There are 4 ways to turn a row about zero (a turn may also mirror it). The second row of each pair is the first, turned, with some noise. The first 28 pairs use one turn. New pairs use 2 turns, one after the other, and a turn may come again.
Known pairs, each followed by its turns in order:
-.33  .02  .42  -.21  .36  .16
.48  .19  -.26  .33  .24  .10
(3)

-.25  .25  .30  -.02  -.28  -.05
.11  .32  .15  -.15  .40  .04
(2)

.32  -.09  .02  .30  -.11  .30
-.36  .17  -.17  .26  -.13  .17
(2)

-.05  .23  -.19  .00  -.25  .19
.18  .33  -.03  .05  -.09  .17
(2)

.38  .27  .20  -.39  .43  .13
-.21  .11  -.50  .27  .44  -.22
(3)

-.22  .07  -.12  .31  .34  -.23
.30  -.28  .05  -.10  .16  -.38
(1)

-.38  .02  .31  -.35  .29  .41
.52  -.04  -.29  .46  .21  -.03
(3)

-.41  -.41  .02  .25  -.42  -.35
.27  .07  .29  -.25  -.60  .34
(3)

-.23  -.35  .13  -.02  .40  .14
.49  .04  -.25  -.19  .14  .00
(3)

-.22  .08  .31  .44  -.38  .42
-.20  .64  -.01  .33  .29  -.08
(2)

.01  .26  .44  -.24  -.04  .26
-.33  -.23  .01  -.45  -.10  -.14
(0)

.32  .40  -.28  .20  -.22  -.09
-.07  -.08  .57  .23  -.12  .20
(0)

-.16  .39  -.23  -.03  .10  .20
.02  -.01  .26  .25  .21  -.34
(3)

-.29  -.41  -.06  -.07  -.25  -.17
-.29  -.14  .45  .22  .01  -.05
(1)

.13  .28  .06  .36  .22  -.05
.41  .06  -.14  -.26  .19  -.09
(1)

-.03  -.21  .16  .21  -.27  -.23
-.29  .16  -.22  .28  .04  .15
(0)

-.44  .14  -.40  -.02  -.44  -.11
.56  .39  -.29  -.14  .03  -.05
(2)

.04  -.07  .19  .04  -.31  .17
-.39  .08  .01  .00  .08  -.15
(0)

.06  -.16  .27  .06  .41  -.10
-.10  .12  -.12  -.13  .25  -.38
(1)

-.38  -.06  -.26  .35  .18  .41
.41  .03  .23  .18  -.38  -.37
(1)

.23  -.38  .20  -.06  -.41  .34
-.26  .53  .24  .19  -.10  .24
(1)

.10  .15  -.18  .10  -.01  -.32
-.24  .26  .19  -.13  -.06  -.10
(3)

.23  .35  -.04  -.01  -.21  .27
.21  .19  -.17  -.08  -.21  .37
(1)

.18  .06  .42  -.23  -.06  .32
-.34  .18  .41  -.10  .00  .15
(2)

-.39  -.32  .01  -.32  -.33  -.31
.17  .13  -.13  -.58  .10  -.41
(2)

-.13  .22  .27  -.28  .34  .28
.08  -.34  -.11  -.50  -.10  -.19
(0)

-.39  -.09  .29  -.04  -.13  -.32
-.16  .18  -.45  .02  -.35  .12
(0)

.23  -.37  .07  -.17  .42  -.05
.28  -.03  -.23  -.20  .43  .21
(0)

New pairs, each followed by its turns in order:
.14  .42  -.36  .13  -.40  .11
.03  .29  .09  .35  -.32  .45
(2) (2)

.25  -.08  .11  -.16  -.35  -.06
.28  .16  .30  -.13  -.17  -.04
(2) (2)

.19  -.18  .18  .31  -.38  -.33
.02  -.47  -.22  -.42  .03  -.08
(1) (0)

-.27  -.14  .33  -.42  -.42  -.40
-.48  -.33  -.60  .04  -.01  -.10
(2) (1)

.35  .22  -.02  .05  -.26  -.42
.25  -.29  .10  .35  .25  .28
(0) (3)

.22  .16  -.21  .37  -.18  .27
-.03  .13  .25  -.31  .26  -.31
(0) (1)

.01  -.08  .33  .10  .02  .33
.10  -.29  -.14  -.25  .26  -.07
(3) (3)

-.01  .19  .31  .33  .23  .09
.13  .00  -.12  .05  .51  -.07
(3) (3)

-.13  -.15  -.21  -.42  .41  .42
.33  .15  .13  .23  .30  .56
(3) (0)

-.18  .16  .23  -.40  -.03  .28
.23  -.03  .07  -.55  -.01  -.02
(0) (2)

-.38  -.15  .32  -.20  .22  .00
-.11  -.04  -.17  .21  -.19  .49
(3) (2)

.24  -.03  -.42  .24  .24  -.37
.34  -.13  .37  -.42  .20  -.01
(3) (2)

.13  -.15  -.06  -.10  .00  -.21
.04  .01  -.02  -.18  -.20  -.12
(2) (2)

.26  -.36  -.20  -.10  -.09  .21
.26  .40  -.15  -.22  .01  -.06
(2) (2)

-.22  -.18  -.21  .41  .11  -.40
.07  -.41  -.47  .11  -.26  -.04
(2) (2)

-.02  .21  -.24  -.22  -.29  .10
-.34  -.23  -.07  .28  .07  -.07
(2) (3)

-.28  .04  -.26  .22  .43  -.14
-.21  .20  -.26  -.48  -.16  .12
(1) (3)

-.25  .07  .19  .25  -.02  -.08
.08  .19  -.32  .03  -.07  -.14
(0) (2)

.09  .27  -.14  -.10  .33  .08
-.29  .31  -.07  .10  .14  .07
(0) (1)

.21  -.23  -.30  .35  .16  -.12
-.03  -.06  .04  -.32  .44  .16
(0) (3)

.09  -.42  -.17  .35  .29  -.28
.10  .25  .19  -.63  -.06  .07
(3) (0)

-.37  .17  .36  -.25  .11  .13
.22  .11  -.18  -.53  -.19  -.05
(0) (2)

-.02  .14  -.17  .02  .34  .04
.03  .30  .18  .01  .21  .03
(2) (1)

.37  .25  .38  .33  .04  .22
.13  .13  -.63  .04  .13  -.25
(0) (0)

.26  .03  -.03  -.04  -.31  -.26
.19  .10  .17  -.03  -.40  -.03
(2) (2)

-.14  -.38  .11  .19  .32  -.03
.40  -.02  .21  .24  .23  .02
(0) (0)

-.12  -.13  -.31  -.18  .16  -.36
-.11  .09  .02  .11  -.15  .51
(0) (2)

.10  -.24  .07  .23  -.16  .40
.04  -.27  .06  -.08  .25  -.40
(0) (1)

.11  .05  .43  .22  .02  -.23
.03  -.08  -.05  .02  -.05  -.51
(2) (1)

-.12  .24  -.13  .20  .05  -.12
-.15  -.16  -.10  .23  -.16  .12
(2) (2)

.33  .07  .09  .33  .29  -.15
.08  -.18  -.22  .10  .42  -.28
(0) (0)

.18  -.37  .22  -.30  -.13  .09
.23  .15  -.03  .38  -.35  -.06
(2) (3)

-.36  .07  -.06  -.14  .15  -.12
-.38  .13  .07  .02  .08  .09
(3) (3)

-.38  .02  .29  -.03  -.32  .43
-.14  -.08  .06  .54  -.33  .28
(1) (3)

-.30  .38  .00  .32  -.01  .27
-.26  .09  .20  -.09  .50  .20
(2) (3)

.02  -.43  -.40  .32  .02  -.26
.06  -.56  .26  .35  .17  .11
(0) (0)

-.26  -.08  -.35  .12  .35  .18
-.34  .11  .07  -.38  -.20  .26
(1) (3)

-.15  .23  .10  .32  -.25  -.11
-.33  -.28  -.16  -.13  -.04  -.18
(3) (0)

-.35  -.15  -.06  .26  -.02  .16
.11  -.13  -.44  .04  .11  .04
(0) (2)

.21  -.37  -.23  .38  -.10  .33
.11  .44  .11  -.36  .34  .10
(0) (3)

